The rows come from 6 hidden closed curves, with some noise, and rows from the same curve form a group. Each curve winds through 8 dimensions. The rows are also pushed far along 4 directions, which tell nothing about the answers.
Some rows, each with its group after it:
[-16 -16  27  25 -39  -9  25  18   2  18   6   6  26 -13  32  -6   0   4] : J612
[ -3   2  -2  14 -28   0 -24  23  18 -25  -6 -29  10  -1  40   4 -17 -15] : J225
[  3  31 -24  -6 -49 -16 -31 -17  25  -8  -3  -5  -2   9  19 -22 -39  24] : J33
[ 18  13 -12 -14  28  20  -9   6 -18  -9 -10  -2 -11 -21 -18  22  21 -22] : J33
[ 11 -15  32   8   1   9  20  17   5   7  -4  -4  12  -8  17  13  21   2] : J891
[-12   9 -17  19  -9   8  -3   5  -1 -20  -4   2  14   7  -4 -13  -4 -19] : J612
[-15   1 -11  -7 -30 -15 -28  -8  10  13   4   7   4   3  24 -22 -31  12] : J223
[  5  -7 -20  16  10   5   9  19  -5 -61  -5 -18  -3   8 -16   6   2 -39] : J223
[  6   6 -17  19 -21  -1   4  22   8 -29  13   1   2  10  26   5 -11 -20] : J223
[-20   3  17  14 -11  -3  -9  15  -1  11  14  -3   5  15  21   7   9   6] : J225
[ 13   8 -26 -10  18  15 -10 -26  25   8   1   9 -10  -7 -12 -22 -27  10] : J612
[-18 -10 -14  26  -3 -10  14  14   6 -21  17   3   7  12  14 -17 -17 -35] : J225
[ -8 -10  20   1   8 -10   2   1   1  34  12   9   6  10   8  -1   9  12] : J606
[ 10  13 -23  21 -10  -9  -5  -1   5 -25   2   0   8  23 -17 -13 -16   3] : J891
[  4   4  15   8  26  13  13  17 -22 -24 -17 -17   8 -17  12  31  34 -43] : J891
[ -7  -6  13 -14   1  -8  22 -20  -1  41  17  31  -8   2  -2  -8  -1  23] : J612
[ 19   9  22 -15  -7   3 -12   4 -29   5 -31 -10  12  -9   2  30  30  21] : J33
[  2 -18  31 -24 -29 -29  13   5 -19  45  -3  15   7 -17  17   0  14  22] : J891
[  7  25 -15 -23 -28 -15 -37  -1 -13  11   2   8 -16   9  26   9  -8  42] : J606
[-15 -12   0  -2 -15  -9   7 -19  17  21  20  20  -3  -5  -7 -33 -20  31] : J606
[ -6 -33  36  18  17   2  58  14  -9 -17   9  -1   5 -23  16  21  27 -16] : J606
[-15 -13  29  17   2   0  23   0 -14   6   5   7  20 -17   4  15  19 -10] : J612
[  8  11 -20 -18 -13 -10 -15  -8  -8   2  -5  13  -4   5  -6  -8  -9   1] : J606
[  2  15 -39  -1  16   5 -38  -8 -10 -32  -9   1   1   8 -29 -13 -11 -16] : J606
[  7  22 -13  18 -16  14 -16  17  17 -16   1 -19   1  16  20  11  -9  -2] : J891
[ -3  14 -10 -15   2  16  -8 -10   1  32  -5   9 -12  -7   4  -4  -5  20] : J612
[ 12  24 -10   3  19  17  -6  -1 -10 -29 -14  -6   5  -6 -15  13  17 -36] : J891
[ -8  -4 -13  13 -38  -9  -7  -3  28   5  22   9   1  -4  24 -24 -42  25] : J223
[  9   3   9  17   9   6 -12  31  -8 -15   1 -16  10  10  18  30  21 -19] : J606
[  8  15 -16   0 -49 -15 -24  -5  19  27  -4  -5   3  12 -13 -26 -37  41] : J225
[ -7   9 -40   2  24   9  -8  -4  -1 -25   7   9 -14  10 -19 -16 -14 -37] : J225
[ 25  12 -44   2  30  16  -7 -15  10 -43 -14  -5  -5  -4 -33 -14 -18 -31] : J612
[  5 -10  -5 -20  30  14  11 -25  10  24   8  24  -7 -15 -21  -9  -6 -11] : J33
[ 13  20 -46  25  17  15   1  23 -11 -45 -13 -16  -7   8 -10   7  -1 -29] : J33
[ -5  13 -12   9  -8   1  -4  -6   3 -17  13   2  -7  10 -13  -2  -7   7] : J33
[ -8  -7   1  -2  15   5 -12   2   0  -4   9   5  -6   1  21   5   5  11] : J606
[ 13  -9  12  -9  11   8   6  21 -13   3  -5  -2  -1 -20   7  18  22 -21] : J33
[  0  10   5 -34  16   2  -3 -18 -25  15 -12   9 -22  -8   9  16  20  26] : J606
[  9  19 -29  -6  -5   7 -34  -4  10  15  -1   0  -7  31 -21 -10 -18  28] : J225
[-14 -17  14  13  -3  -6   2   7   5 -16   9   2  18  17   8  -7   7 -19] : J891
[  6  33   4 -17 -21 -12 -30   1 -22  16 -10  -3   1  -1   1  16  17   6] : J891
[ -4  16  20   1  -9 -11 -34  24 -30  25   5  -7  -1   7  24  34  22  27] : J225
[-17 -18  -6  11  26  17  16  -8  10 -38   6   0  -1   6  -9  -8  -4 -29] : J223
[  1  -6  -7   5   9   8  27 -18  20 -16   9  13  -3   1   7 -11  -6   0] : J33
[ -7  -9  24   2 -40  -5  -3  31  -4   2  -7 -22   4 -13  43  22   6  12] : J891
[  2 -20   3  28  40  31  42 -17  18 -23  17  20  14 -11 -23  -4   7 -23] : J612
[ 10   6  16  -8  -2   2   0 -11   9  35   4   0  -1 -17   6  14  -2  17] : J612
[ 10  19 -43  27  14  30 -22   2  14 -57  -5   0  14  23  -6 -10 -12 -31] : J612
[  5  27 -18   1 -11  19 -28  -8  11 -19   0  -5  -2   4 -15   4  -5   6] : J891
[-15 -13   5   4 -26 -21  27  11  12  14   8   4  -9  14  32 -24 -10  24] : J606
[  1   5 -30  14 -16   7  -9   5  28 -41   4 -19  -2  -6   8  -8 -34 -30] : J225
[  3   0 -20   4   3  -4  -4   7  12 -21  12  -4 -10  26  -2  -2 -13 -17] : J223
[ -4  -4   7   8   6   6  -3  30 -19 -31 -22 -18  15  -6  19  10  25 -45] : J225
[-14 -10  -3  26   3   6  16 -19  30 -11  20  15  15   3 -17 -30 -20  -8] : J612
[ -2  12 -27 -14  26   5 -30 -28   0   5   8  20 -12  10 -24 -18 -14  22] : J606
[ 14  25 -39   9  23  24 -15 -18  18 -40   0  -8 -12  -2 -48 -10 -13 -12] : J612
[ 11  -7   6  -8 -33 -26 -10  36 -20  -3 -14  -8   6  -4  48   7   6   2] : J606
[ -1  18 -18  24  -8  -4  -2   8  -6 -27 -10 -10   8  -8  11  -6 -10 -11] : J223
[  6   5  20  -5  33  30   4 -13 -18  15  -1  21   9 -12 -12  24  37   7] : J612
[-11   8  11  -7   2  -1 -24 -13  -9  -7   4   4   8  -2  -3   6  11  -4] : J891
[ -1  -3  36  14 -14   3   0  10   6  15  13   0  17 -12  26  17  15  15] : J612
[  7  19 -19 -16  -2  10   2 -31  17  37  -3   7 -15 -16 -31 -15 -23  21] : J612
[-10 -51  38  -3 -20 -20  32  17   0  27  15  16  10 -25  40  -6   3   8] : J223
[  2  28 -37  18   4  27 -17   3  17 -41 -11 -19  -1  17 -13  -7 -13 -22] : J223
[  7 -20  24   4  29  13  21   8 -22 -26  -8   4  12  -9 -20  18  44 -21] : J891
[-18 -44  36  11 -18 -18  20  12   9  -1  12   9  26  -2  29 -14   4 -13] : J891
[ -4 -15  -8  13 -18 -15  37  -3  25   5  27  24   2  10  19 -24 -30 -10] : J223
[ 16  34 -34  -5 -28   5 -41 -11  18  11  -8  -8  -2  -6   2 -12 -39  20] : J225
[ -3 -14  20  16 -51 -20 -13  42  -4 -21  -9 -27  21   5  37   8   1   2] : J891
[  7   6 -24  28 -15   0  -9  20  11 -30  14 -12  -3   9   4   5 -22   2] : J225
[  9   2   5   5 -19  -3 -21  45  -2   2  -6 -21   6  -5  59  21   4 -18] : J225
[ -5   2  -1   7  -2   6 -10   9  15 -18  -9 -20   4  14  32   1  -8 -22] : J223
[ 12  12 -21   3 -10  -5 -16  13 -14 -35 -18 -16   0  -8   3   6  -5 -14] : J223
[ -1 -18  12  -4 -21  -7  26 -34  34  27  13  24   7  -8  10 -27 -29  30] : J33
[  0  -5  17  -6  31   2  13 -11 -29   5   3  13   0 -10 -35  17  32  -3] : J606
[-14  23 -14   7 -33 -18 -32   3  -3  -6  -5 -11   8   6  10 -12 -21  -6] : J225
[ -6  26 -18 -14  -4  -9 -24 -16  -9  -3   3   7 -15   3  -3  -6  -5  13] : J33
[ -7 -14 -10  -3  19 -10  30 -22  -9   3   2  23  -3  -2 -36 -24  -2 -14] : J223
[ 14   7   6  -2 -23  -1  -9  27  -1   5 -10 -15   4  -2  24  15   9  -9] : J33
[ -6  11  12 -11  -8  -5  -8 -17  -3   1  15   7  -6  -6  -4  14   7  10] : J33
[-12 -16   9   6 -15 -20  35 -18   8  48  15  23   3  -7  -9 -24 -24  30] : J33
[ 13 -10  -2   1  32  29   9   9   6  -4  -1   3  -2   0   4  12  13 -16] : J33
[  3 -13  24  -7  22   0  25  -3 -24   7 -17  -2   0 -30  -6  11  27   3] : J606
[  1  25 -13 -19 -43 -10 -29  -6   4  16   5   7 -14   7  25  -5 -20  43] : J606
[-15   5  29 -10 -23 -19  -8  10 -16  40   2   5   1  17  23   6  17  37] : J33
[  6   1  19 -16   2  12   7  -5   1  24 -12  -1   0 -17  11   5  10  11] : J223
[  7   7  -8   1  18  15  15  -8  -3 -12 -18  -5   1 -17  -7   4   0 -23] : J891
[  7 -29  -3  -7  25  -4  17  13 -17  -2   6   8  -9   2 -20   6  12 -12] : J225
[  9   2  -8  23 -31  -4 -16  44  19 -38  13 -30  -2  17  47  20 -14  -8] : J223
[ 17  -8 -29  14  28  23   5  15  10 -28  -5  -2  -1  -3   9  -2 -10 -33] : J225

New rows. What belongs after each?
[ -6  17 -10  -1 -19 -21 -20 -11   2   1  -2  -7  -3   5   8 -12 -23  16] : J223
[ -6   7   4  -3 -23 -24 -10  13 -12   5   7   0  -3  18  32   9   1  14] : J606
[  3 -15  10 -24   6 -11  22  -3 -18  24  -9  17 -13  -9  10 -11  16  25] : J606
[ 14  -2  -3   1  20   4  -6   4  -4   6 -13  -5   4  -5   7   1   3   2] : J606
[  8  16 -26  -2   6   1 -21  20 -21 -33  -9  -5  -9  22  -1  10  14 -14] : J606
[ 21  16   6 -17  18   7 -12   2 -33  14 -13  -4  -8  -6 -31  39  32   9] : J225
[ 14 -10  -3   3 -16  -8  11   9  -1  -5   5  12  10  -3   7   1  -5 -15] : J606
[  6  19  19 -20   6   8 -34  -7 -21   8 -24  -9  11 -15  -2  17  26  -2] : J891
[ -4  13 -10   5  -4  -5 -24  -8  14  22  11   2   1  23  -1 -12 -17  18] : J606
[ 10   9   6  -9 -22 -21 -31  13 -25  -5  -2   2   7   3  10  15  18  16] : J891
[ -8   7   4   7  25   9  13 -20 -14   8   2  17   4   0 -30  -1   9   0] : J225
[ -9  -1  -4  12 -38 -10 -39  23  13 -23  -4 -20  20  27  30  -6 -12  -8] : J891
[  3  -9   2  12   8   0  28  -5  -9  -5   5   5   5 -16 -27  12   5 -16] : J33
[-16 -18  21  16 -23 -14  14  45  -7 -15   3 -14  11  -5  42   4  13 -42] : J225
[ 10  31 -39 -12  -6  18 -45 -27  23   3   0   7  -8  20 -16 -14 -28  26] : J891
[ 16  10 -21 -23  41  25  -9 -37  11  12  -3  17 -15 -13 -26 -12 -10  10] : J612
[  6  12 -30  42 -39  -7   9  28  15 -29  -1 -20   9  13   8  -8 -30  -5] : J33
[  8  23 -23  -6 -25  -1 -27 -18  19   9  -7   2  -4   5  16 -21 -34  44] : J33
[13 -1 -5 -5 13 16 13  0 -5 -9  5 14 -9 -6 -7 10 13  0] : J606
[ -2   1  12 -27 -28 -13   7 -17  -2  42  -7  14   2 -19  -2 -12  -5  14] : J891
[  1   8   4 -12  38  17  -8 -15  -6  22  -4   5  -9   3 -18   5  20  15] : J606
[ -4  -7   6 -19 -26 -11  20 -17  10  33  16  29 -12  -5  12 -17 -12  36] : J606
[-18  17   5  22 -23  -2 -23  22  -2 -28   6 -24   8  12  21  16   4 -15] : J225
[ -5  -4  28  16 -25 -24  -7  29 -17   1   6 -14  15   0  20  21  16   2] : J606
[-14 -39  40  -3 -11  -9  21  13  -1  13  11   5   6 -20  35   5  10   6] : J223
[  4 -12  17  -9  15   4  31 -38  -8  26   2  24   6 -18 -48   5   4  15] : J33
[  6   3   6 -27   3  -3  -3   3 -25  19 -13   9 -12  -3  -1   3  27  19] : J606
[ -3   9  -9   2   1  -6 -10  26 -20 -27  -4 -11  -8  24  21  16  20 -11] : J606
[ 12  -6  -3  23 -34 -17  -2  41   5 -10  -4 -15  19  10  25  -4  -7 -17] : J606
[  2  29  14   2 -32 -12 -28   8   3  17  10 -23  -6  -8   6  24   0  28] : J612
[ 11   8  -8 -23 -14  -6  -2 -40   7  14  -7  19  -1 -18 -21 -22 -24  25] : J33
[ 11  23  -3  -5  -7   1   1   5 -16  22  -7   0  -8  -6 -12  14  12  17] : J33
[  0 -21  22  -7 -11   0  14   2  14  30  11  15   6   1  19  -5   4  15] : J891
[ -6  21 -14  10  -7  -9 -13   7  -6 -13 -16 -23  -2  17   1  -3  -3  -2] : J606
[ 11  14 -11 -17  24  15 -15 -18  -8  36  -3  14  -9  18 -39   5   8  28] : J225
[-12 -10  19   8   6  -6   8  14 -11  -3  13  -3  -1  -7  27  21  13  -4] : J612
[ 13  15 -17   3   6  -6  -4   6 -20 -17  -7  -3  -4   6  -3  13   7  -4] : J891
[-12   2   1  -2  11   3 -16 -20   0  -9   7  12   8  12 -20  -9   4  -6] : J891
[  0  -6  16 -23  24  -6   8 -22 -27  23 -12  17   1 -19 -29  -2  25  -3] : J612
[  1 -10  18 -10  18   9 -21  15 -17   5  -6  -4   6   2  11  23  22  -8] : J33
[  3   9  -4 -30 -14  -5   1 -29  -4  36  -9  21  -4 -17 -20 -14  -7  17] : J891
[ -1 -21  -9  19 -32 -21  12  18  24 -26   6 -20   3  10   7 -22 -35 -10] : J223
[ -5  -7  14 -21  11  10   4 -34  10  34   2  14  -5 -18 -16 -11  -4  19] : J225
[  2 -27 -14  13  27   6  32  -9   2 -26   2  16   3 -15 -27 -25  -7 -19] : J606
[  7 -10  27  -8   1  12 -13  18  -2  24  -4  -4   8   4  26  23  21  10] : J33
[-11 -17  21 -11 -15 -10  -2   1  -4  34  17  13  -4 -11   4  -3   4  33] : J223
[ -1 -35 -20  21   5   2  30   4  35 -17  27  11  -3   5  -5 -28 -32  -7] : J223
[ -3  29 -35   3   6  32 -22  -2   8 -35  -5 -14 -12  15 -19  10  -6 -18] : J891
[ -9  -7 -19  27 -17 -18  15   5  20  -3   4  -5   8   8  -6 -38 -30  -3] : J223
[-14   2  13  -5   9 -14  14 -21 -12  31   2  12  -5  -6 -26 -13   8  22] : J223
[-11 -20  16   8  16  -4  27   5  -5 -23  17   5  -1  -7  15  12  17 -25] : J33
[  2  19 -23  12 -11   0 -18   7  17 -26  15 -12 -11  27   9   6 -18  -4] : J223
[ 17 -17 -16  -3  31  10  23   4   2 -30   5   9  -9   5  -2   7   1 -35] : J223
[-13   4  -3  20 -21  -5  14 -18  11   8  11   8  14  -7 -14 -13 -24   4] : J612
[-11   3  17   1  -9  -6 -13  18 -15  15 -14  -5  16   2  27  -3  14  -9] : J225
[ -7  24 -18 -10  -4   4 -39 -26   3   2   0   3   0  26 -24  -3 -17  15] : J33
[ -7   8  30 -20 -22 -31 -19   0 -18  30  -2  -8  -4  -1  27  15   8  26] : J223
[-17 -13   3   3  -5   2  38 -20  12  -1   7  12   1 -20  -9 -18 -14 -23] : J891
[  6 -16  10   9  34  18  48 -16 -10  10   2  19   1  -9 -36  10  18   9] : J33
[ -1  14 -18  32 -29  -2 -23   1  44 -24  20  -9  13  18  10 -23 -38   1] : J612
[-10   5  10  -3 -30 -16 -39  24 -17  -7 -11 -20  13  -2  25   7   8 -10] : J606
[ -3 -32  12 -27  41  18  25 -26   4   6  -6  15  -9 -11 -22  -7   9 -14] : J223
[-10  15 -27  -8  31  14 -25 -20   1 -11   6   7 -15  13 -13  -7  -7  -4] : J612
[ 21  18  10 -27  20   1  -3 -21 -22  32  -5  23  -4 -21 -14  13  26  14] : J891
[  2  -6  -5   9  20  17  21 -21  17  -7   7  13   1 -15 -34 -20  -5  -4] : J612
[  7  -4  12   6 -16  -8  11  11 -12   7 -19  -6  16   5  12   6   7  16] : J33
[  4   8  -4  24  -1   1 -21   8  11 -36  -2 -12  19  12  16  -4  -7 -19] : J891
[  5   5   8 -18  32  11 -13 -10 -10  25 -14  -1  -8  -8   0   4  18  23] : J606
[ -2   2  16  -1 -26 -20   0   7   3  27   0 -10   5  -3  10   1  -3  -1] : J612
[  3   9   8 -20  39  10   5 -11 -35  38  -1  16 -17 -19 -21  25  33  15] : J33
[-16 -30   0  18 -28 -27  15   6  18   4  14  12  18   4   8 -42 -30  -8] : J606
[-10  -2 -13  22 -23 -10 -12   8  23 -19  19  -1   9  23  27 -13 -25  -1] : J891
[  6  23 -29  11  41  28 -12  -8   6 -36 -16 -18  -7  12 -14   3   1 -22] : J223
[  4  37  -9  -4 -38  -5 -47   0  14  29  10 -11  -4   2  18  16 -22  28] : J33
[  3  -1  10  -9   4  -5   5 -27  11  52  19  28   0   1 -10  -9 -10  33] : J606
[  4 -23  -9  24 -33 -13  32   5  31   5   6   2  13   9 -13 -34 -35   8] : J225
[ -7 -42   8  15 -23 -25  50  -2  31   5  16   5   3  -1  -8 -40 -36   1] : J223
[ -3   7   4  10   4  14  10 -19   7  11   3  10   5   0 -27  -6  -2  21] : J225
[  5 -20  17   4  10   4   1  21  -1  -8   1  -1  13   8  28  13  21 -11] : J891
[  9  24  -7   8 -20   7 -19 -23  33  14  17   7   1   0  -8 -11 -29  35] : J612
[-27   8   9  -4 -31 -17 -15 -27  14  29   9   7   6  13  -5 -24 -25  24] : J891
[ -1  -7 -16  -1  23   2  18 -24  -3 -12  -6  18   4  -6 -38 -25  -6 -22] : J612
[-14 -19  30  17 -18 -21  20  13  -9   4   2  -5  20 -17  16   2   9 -12] : J612
[  3  27 -25  13  -5  -4 -22  -9  -2 -13   1  -7  -1  14 -25  -3 -15  10] : J606
[  6 -15   6  21 -39  -6  18  -4  32  -8   4  -2  22  -1  15 -12 -32  12] : J33
[  9  -8   3   7 -34 -14 -12  36   5  18  -1 -14   6  15  19   0  -7  18] : J225
[  9   9  -7   3  -5   3 -26  11  -1  16   4  -2  -4   7   9   8  -8  32] : J225
[ 10  -5  25  -5 -11  -7   7  13 -22  14 -26  -5  15  -2  21  15  22  22] : J33
[-14  11  -8 -11  13  -1  18 -36   4  21  12  20 -20  14 -25 -15  -5  25] : J606
[  3  15 -41   9  -7   2 -14  19   2 -45 -10 -14 -11  23  12 -10 -10  -9] : J606
[  8  37  -9 -24  14   4 -56   6 -31  10   0  -3 -18  15  -1  35  27  18] : J223
[-17 -20  -3  19 -39  -4  22   7  32 -17   8   2  15   4  27 -29 -32 -22] : J223
[ 19  17 -34   8 -22  -1 -21  12   8 -22   5   2  -6  10  13  -3 -22  16] : J606
[ 10  23 -22   7 -42  -8 -21  -8  11   8 -18  -7  10  18   3 -18 -33  38] : J33
[-15 -20   5  16 -15 -11  28   4  14  12  13  13   8  24   5 -27 -14   9] : J33
[ 11  -1 -22  21 -16 -11  -9  13   2 -46   8   1  10  11   2  -6 -10  -9] : J891
[ 14  24  10 -28 -30  -4 -43   5  -7  37 -16  -8   3   0  14  13   6  22] : J33
[ 14   3 -10  -2 -28 -18   0  -6  11  32  10  21   2   5  -7 -24 -25  34] : J606
